The first 7 rows are patterns. Each new row is the sum of 2 different patterns, raised or lowered, with some noise. Before adding, each is slid sideways (what falls off one end comes back at the other) and multiplied by a number that may be negative. Names go in the order of the patterns.
Some rows, each with the names of its patterns after it:
[-15 -25  23  28 -27 -10   5  -2   1 -26  13   2 -11   3   9  11  13  -1
  26  21  -8  14 -23  16  -4  10  10   7  11 -11 -11  -9   3   0 -23  12
 -18   7 -23   1   2] : (6)
[-15 -30  10  12  15  20   7  -4 -18 -11  -1   5  -4  15   5 -17  -3  -3
  -1  -5  -3 -27   2   5  13  17  33  -2  12   8 -11   8  18  -8 -11  14
  21  -1  -6   6   4] : (1)
[ 29 -36 -29 -21 -17  -9 -11 -33  27  42  20  -5   0  25   1  23 -13  14
   1  26   9  19   3 -14  10  17   4   5 -10 -28 -14   2  21   1   2  11
 -13 -18  -6   1  25] : (5)
[ -2   5  29   0 -12 -23  -2   4 -12 -19  22 -16  14   2 -19  -3  -8  21
  -1  -3 -23  -5 -23  -2  -8  -1   2  -2  12 -17  21   9   2   4   3  42
  -2   0   7  -9 -10] : (2)
[  0  13   7 -15   5  -3   5  -3   9 -25  -6 -17 -23  -5 -12   1   7  18
 -13  -3  21  15 -20  26  -5   4 -11 -22  -4  15   6 -11  10   5  10  18
  -1 -14  11  -9 -10] : (4)
[  9  -2  20  -6 -17  17   4   0  -3  10  -6  -2  14  13 -18  29   8  15
   1 -11   5 -16  22  -5  20   6  17  -4  16  -3   1  24   6   6 -29  18
  17   7  13  13   6] : (3)
[-17   7   8  -3   3  -9   5  12  13  16 -15 -11 -16  14 -10   3   7  16
  36   0   0  31  34 -18   4   7   2 -13  11  -1   7 -17   0 -24 -36   4
  -6  27   0  -5 -18] : (0)

New rows, each followed by the names of its patterns:
[-20 -33 -21   2  -5  -5  10   2  20  -8 -13  16   9 -14 -20 -13  -9 -22
  -4 -39  -6 -24 -17 -24 -34  -8 -18  -6 -10  -6  -9 -24 -10   3  -2 -22
  -8 -15  -2  12   3] : (2) (0)
[-11   8 -27   7 -13 -16  -5  -2 -11 -37 -11   0  10 -17   6 -12  -3 -15
  -9 -27 -24 -11 -44 -24 -22 -14  -9 -32 -20 -13  -4   5 -18   5 -20 -29
 -23 -16   5  -1 -10] : (2) (4)
[-13 -15 -33  -1 -28  11  -9   3 -19  -7  -2   2 -10 -10 -15 -13   9 -17
  -5 -23 -21 -23 -29 -16  -7  -9   9  22  -9 -14  -5  15 -15   9  -3 -12
 -11   9 -25   8 -32] : (2) (0)
[-21 -40 -18 -31 -22 -53 -51 -19 -22  13 -25 -37 -33 -47 -23 -16 -20 -17
 -37 -16 -16 -11 -12 -31 -51 -44 -22 -50 -23 -24  -9  14 -15 -32   4  20
 -32 -33  -2 -25 -33] : (4) (0)
[  6   6 -31   3 -63 -22 -24  -1  10 -27  -9 -33 -14 -25 -23 -40 -26 -43
   0  -7 -20 -34 -10   6 -37 -43 -56 -28 -27 -48 -54   2 -36 -15  -3 -17
 -27 -14 -20 -11 -12] : (3) (0)
[-10  43   2  11 -18  19 -17  21  12  -5  17  12  57 -13  23  21   8  10
  15  48  19  -1  33  26  -5  14  25  49  12  13   0   3  12  24 -25  31
 -10  33  31  -4  29] : (2) (3)
[-21 -22 -11   8   0 -57 -27 -16 -30  -6 -19  -4 -18 -49 -43  20  16  10
  -5   9   4   3 -32 -71 -25 -17 -12 -33 -14 -33 -16 -39 -25 -39 -23 -51
 -13 -21 -21 -48 -25] : (6) (5)
[-22 -24  -9   5 -21 -17 -16 -25 -28  21  -9   1   3  -5  -4   6 -23 -39
 -15 -27 -61 -30  -9 -46  -3 -25 -22  11  -5 -39 -37  -6 -19 -26 -26 -22
   8 -10 -38 -18 -27] : (1) (4)
[ 18  -2   3  53  53  39  51  33  48  80  -6 -17 -13  28  25  10  32  -1
  31  10  21   4  11  -2  10  27  22  13  30   7  39  47  31  10 -21  21
  20  -8  14  53  28] : (5) (0)
[  0  -1  17  32  -4 -25  29  12   6   6  13   6  -6  -6  -1   2  -9  -3
   1  21 -19 -11  29   7  10  11   6   4 -10 -13  -3  23  17   4  10   8
  28  12  18  -7  28] : (6) (4)
[ -6 -25 -29   6   1  -4 -27  37  35  19  13  16   7  33  31   9  16  -4
  31  -3  40   2  15  20  38   6  22  -4 -19  15  13  26 -24  24  29   0
   3  12  13  33  31] : (5) (3)
[ 23  14  32  50  30  28  10  14 -11  21  33   1   7  31  -1  25  33  25
  31   9 -12 -13  26  -1   7  16  -3   5  35  17  14   8  17   9   8  24
  23  41   6  11  -3] : (1) (4)
[  5  23  26  17   8   9   8  45  25  29   9   0  29  17  25  20  44  13
  14 -13   0  43  51  41  22  27  29  76 -18 -27  -4  16  13  -4  16   3
  19  15  36 -14  11] : (5) (3)
[ -7 -18 -38 -25 -20   4  -1 -32  -4 -28 -18 -35 -28 -41 -11 -17 -19 -11
 -27 -20 -27   5 -18 -34 -18 -31 -23 -27  -3  -8 -19  12   4 -19 -20 -20
 -26 -11  -6 -31 -40] : (4) (3)
[ 13   5  29  32  28  32   7  61  22  39  21  45  60  17  34  50  -5 -11
  43  35  47  23  11  20  10  24  21   2  36  -2  26  25 -18  -1  23  30
  40   6   6   8  -7] : (6) (2)
[-23  -6 -40  -5 -20  16 -17 -18 -27 -46 -61 -26 -30 -28 -28 -21 -51  -7
 -30 -34 -40 -32 -32  -6  -3 -28   3 -26 -35 -33 -61 -16 -16 -13  -8 -11
 -19  -6 -37  -7  11] : (6) (1)
[-30 -33 -43 -46   7   9 -16 -19 -18   0 -10  -7 -40  -7 -26 -12 -12   0
 -15 -40 -12 -14 -15 -21 -22 -57 -34 -30 -22 -25 -29 -15 -25 -20 -37 -22
   7   9 -60 -27 -37] : (5) (4)
[-22  -9  -1  -7  18 -11   5 -15   3 -13  -7  15 -11 -10  -9  -1  -2   4
  -1 -21 -14 -35 -32  -3 -26 -28  17   4 -40  -5   6 -19 -23 -20   6  -9
 -17  10  28  -7 -11] : (6) (1)
[  7  -6 -35 -46   9 -26  12 -13  -4  20   5 -40  -5 -11 -23  -4 -16 -22
 -23   4 -19  14   3   6 -21 -13   6 -17  -4 -20   5 -30   8  -7   3  12
 -35   3 -11 -22 -21] : (2) (4)
[ -1  21   7  46  41  48  23  14  18  30  11  36  56  34  24 -22  10  64
  49  50  46  31  40  48  11 -18  -7  39  25   0  19   6  31   5  32   9
   4  24  25  43  14] : (5) (3)
[ 44  34  23  -4  25  18  22  21  14   5  12  29  26  39  30  32  17  10
  47  20  39  49 -12  -6   4  16  37  14 -11  23  51  40   9   9  57  12
  51  14  16  21  34] : (5) (2)
[ 19 -10  18  -4   9 -12  21  -8   0   6 -13 -32   2  -7  10  34  11  -8
  -4  14  -7 -18  16  24   9   1  -3   7  29  19  12   5   8  19  44  -8
 -27 -13  14  -5 -15] : (1) (5)
[-14  -1  25   5   4  -8   6 -19  13  20  12  20   7  12   3  19 -15   4
 -11 -31 -43  15 -28  -6   6   1   1   8   0 -18 -10  -7  -1 -13 -18  14
  36 -20  -6  -5 -18] : (1) (4)
[ -8  36 -10 -23 -10 -16  -8  -9  -9 -12 -14  10  23  -3  19   1   9  -2
  -1   8   1 -15   9 -14   8 -13  -3  14   1   4 -37  12  -8   5  -2  10
 -13  -9  -8 -19  -2] : (1) (3)
[-40   6  -4 -28 -33 -15 -11 -39 -24  -4 -19 -39 -27 -37 -18 -43 -31 -36
 -37 -22 -52 -24 -38 -29 -21 -15 -25 -18   1 -15 -37  14 -35  -6 -35 -23
 -26 -11  -7 -13 -31] : (6) (4)
[ 24  -5  13  17  -6   3  32  17  16  14  13   4  -6  -2  14  21  18  32
   9  27   2  16  24  19  16  26  12 -15  17  12  -5  -4  25 -29  16  14
  30  42  40  -2  15] : (1) (4)
[ -8 -29  -7  13  13 -15 -10  10 -20 -20 -18 -18  14  26 -40 -17 -12 -15
 -19 -15 -17   9  29   6  -4 -14  31   1  23   7   8   5  14  -5  -4   7
 -12 -14  -5  13 -18] : (5) (4)
[ 38  21  51  32  10  36  16 -40  10  22  32  20  23 -13  25  19   9  -8
   3 -13  17  45   2  14  27  18  17  37  45  15   7  13  22   4  56  43
  42  42   5   5  49] : (5) (4)
[ 34   5  -8  -1   3   8 -12   9  -5 -12  19  19  -2 -12   7   9  12  12
  20  -6  -1  19 -18   0 -14  15   1  -7  18 -13   7 -38   1  -6   4   1
  14   6 -15 -20   0] : (2) (3)
[ 11 -24  13 -13 -12 -15  10  -2  -4  -6 -22 -12  -5   1 -24 -25 -44 -22
  -1   3  -2 -26  -2 -34 -31 -28  -9   0  12 -41 -49 -35 -28   0 -31 -49
   6  13  -4 -20 -17] : (5) (3)
[  2   5  44  -6  -2  -3  -3 -21 -23  11  25 -10 -24 -23 -14  -7  -8 -16
  -1  -2  13   4 -26 -18 -12   3   6 -16 -16  -8 -18 -13  -3 -11  -6   9
  12 -20  -9  15   6] : (2) (3)
[ 25  51   3   8  -9   6  25  20  27  17  27 -16   9   2  21   0  17 -10
   1  16  24  59  37   3  23  18  -2  21  28  13  -9  37  54   4   8  24
  23  -2  -8  31  19] : (1) (3)
[ -2  21  33  15  14 -12  -3  21  -9 -14  21   4  23  -1  -3   2   5  21
  12 -15 -14  -8 -27   4 -10   6  13  22   5  -6  38  25  -6  29   8  41
  -2  -8   9  12   3] : (2) (4)
[  6   2  10  34  -3  16  20  14  25  39  58  12  -3  20   8   2  25  32
  40  16 -13 -24  44  40  24  15  39  12  51  -3 -32  -1  12  29  -4  11
 -21  21 -11  14 -12] : (5) (2)
[-41 -23 -36  -4 -22  -9 -18 -35  -6 -29  22 -35 -12 -23 -26 -16  -4 -38
 -35 -12  -3  -5 -30 -21   5 -22 -26  -2 -16 -34 -34 -11 -40 -43 -45 -10
 -17  -4 -14 -32 -20] : (6) (3)
[-27 -20  13   2  -2 -27  -2 -24 -21  -8 -35 -12 -14 -27 -35  24 -20 -20
 -22 -18 -44 -12 -27  -8  -3  -7  -2 -10   1 -40 -28  -9   6  -4 -20  -7
  15 -23 -15 -28 -37] : (1) (0)
[-38 -33  19  23  17 -36 -30   0 -30 -14  -5 -38  10  22  -1  -9 -24  -2
   5   4   5  -6   0  11  -7   4 -13  -7  12  17  -4   1   3 -41   0 -10
  33  -4  -6  18   3] : (6) (5)
[-3 36  4  5 11 12 27 22 20 43 46  2 30 13 42  4 43 24 28 19 -3  8 23 26
 13  8 33 12 39  3  7 26  3 -6 38 49  4 -1 24 17 23] : (6) (4)
[ -7  11   5  15  -7  15 -24  -9  17   5  32  13  34  -9  -7  19  10   0
  13   3  32  19  10   6  -6   2 -15   7  12  -3  25  26  25   6   1  50
  37 -10  -5  12  -5] : (2) (0)
[ 22  42  46  12  24  15  15  23  36  13  45  40  21  32  30  26   0  33
  16  11  23  15  25 -29  53  28  32  55  40  38  19 -12   8  48  48   5
   7  55  16   7  36] : (2) (4)
[ 36 -21  15 -14  14  24   0   4  19  40 -22   2   7  17   2  -6  23   2
   1  13  39  10  12   7  26  23   3  19  -3  13  16  33  12  18  21   6
  -5  13  15   7 -13] : (6) (3)
[ -7 -17  -1   3  14 -11   6  -8 -11 -12   2 -18 -14  11 -13  -9 -10  -2
 -24  27  -1  14  -8 -12  -6 -25   9 -21  17 -21  -3 -17   3 -12 -36  10
  -5 -11 -27  13   4] : (2) (3)
[ -1 -28 -28  -4  -5 -27 -14 -16 -12 -40 -33   5 -24   5 -28  -6 -26  -1
 -11  -7  12  -1   1 -14 -19 -12 -12   1 -31 -11   2 -32   2   3 -18 -15
   7 -19 -19  -4 -19] : (6) (4)
[-14  56  79  38   9  30  59   1  56  -6  30  35  46  33  20  21   9  49
  39  41  23  16  -8   4  20  30  37   2  22   2  -4   9 -17  44  47 -24
  -3   7   3   3 -18] : (5) (2)
[ -2  -7   5  35 -24  -6 -16 -13 -13  -9  -8 -14 -34 -26  -6 -14   7 -31
 -14 -27  -9  -7 -10  -9   5  -4 -16 -20 -13 -17   6 -34 -12   1 -15   0
   9 -20 -39  13  -4] : (6) (0)
[  2 -15 -20 -32  32  11  14  -7 -22   6  22 -12 -43 -27 -11 -17 -24  -1
 -28   6 -25  -2 -20  -5 -11 -17  -1 -25 -11 -14  -6   6  31  31  -6 -23
  13  15 -25   8  16] : (5) (0)
[ 19  26  38   6  36  35  -1   2  28  23  -8  12  38 -14  12  33   2  31
   6   5  25  20  27  -8  17 -15  12  15  15  10  29  16 -12   9  26  40
   5  -3  18  -3  28] : (4) (3)
[-13   1  18  -7  -9   0   5 -36   4   3  -2 -15 -22  -6   6  18 -14  -6
 -15 -15 -23  -6 -26  -6  -6 -22 -23   8   9 -29 -25  -9   3 -15  -6 -12
  13 -29 -34 -22 -35] : (1) (4)
[ 19  38  29  27  10   8  -1  22  28   1  35  26  23   6   6  15   7  10
  -6  18  29  21  43  66   8  32  30  11  24  45  14   1  27  54   2  13
  16  28  15 -12  41] : (1) (3)
[28 -7 44 -5 28 29 27 21 16 48 -6 22 -4  2 10 39  1 34 29  2  7 11 62  3
 11 11 15  4 37 20 38 26 34 51  5 16  8 37 18 14 13] : (4) (3)
[-19  -8 -14  -8 -21   5   6 -18   4  15  12  -7  -4   5 -18  -5  -4 -12
   9  13 -36 -29 -17   1  -3 -21  26 -35   9 -18 -21 -18  -7  -3  -2  -7
 -40 -14 -25  21 -25] : (2) (3)
[-40 -40  18 -12 -17 -45   9  -7  -8  -8   8 -11   8   7   0 -17 -49  -2
  -7  -5  -9 -14 -27 -17  -7   0 -38   0 -17 -13  -4 -18   1 -38  10 -23
  -3 -20 -26 -24  -1] : (3) (0)
[ 10 -35  -2 -29 -40  39  31  17   7 -22   5  38 -11 -45 -29  13  13 -49
   9 -43   6  -2  -3 -23 -31 -25  -5  30  -9  -2  -6  -1   5  20   8 -17
 -12 -26 -15 -17   6] : (5) (2)
[ -2  -6  -3  -6  -3  14  -5 -28  -3   6  19  14   1  -5  -1 -20 -13   0
  24  23 -35 -17 -17  -8 -11  -2 -39  10  13  -6  -9 -11  17   6  30 -18
   6  15  29 -11  32] : (5) (4)
[ 23 -14  19  16  35   5  27   6  -5  14  31  -6   8 -18 -36 -11  -1  25
  12  17   9  -6   1   8  -7  46  31 -27 -31 -28 -14   8  -1 -32  37  48
  30  12   6  19  18] : (5) (4)
[ 17  66 -17   8  11  -6  11   5  32   8  12  22  31  44  26  -1  51  24
  -2  28   5  34  -4  32  24  26  21  15 -19   0   3  -4 -13  17  -2  28
   8   2  14  19   5] : (6) (4)
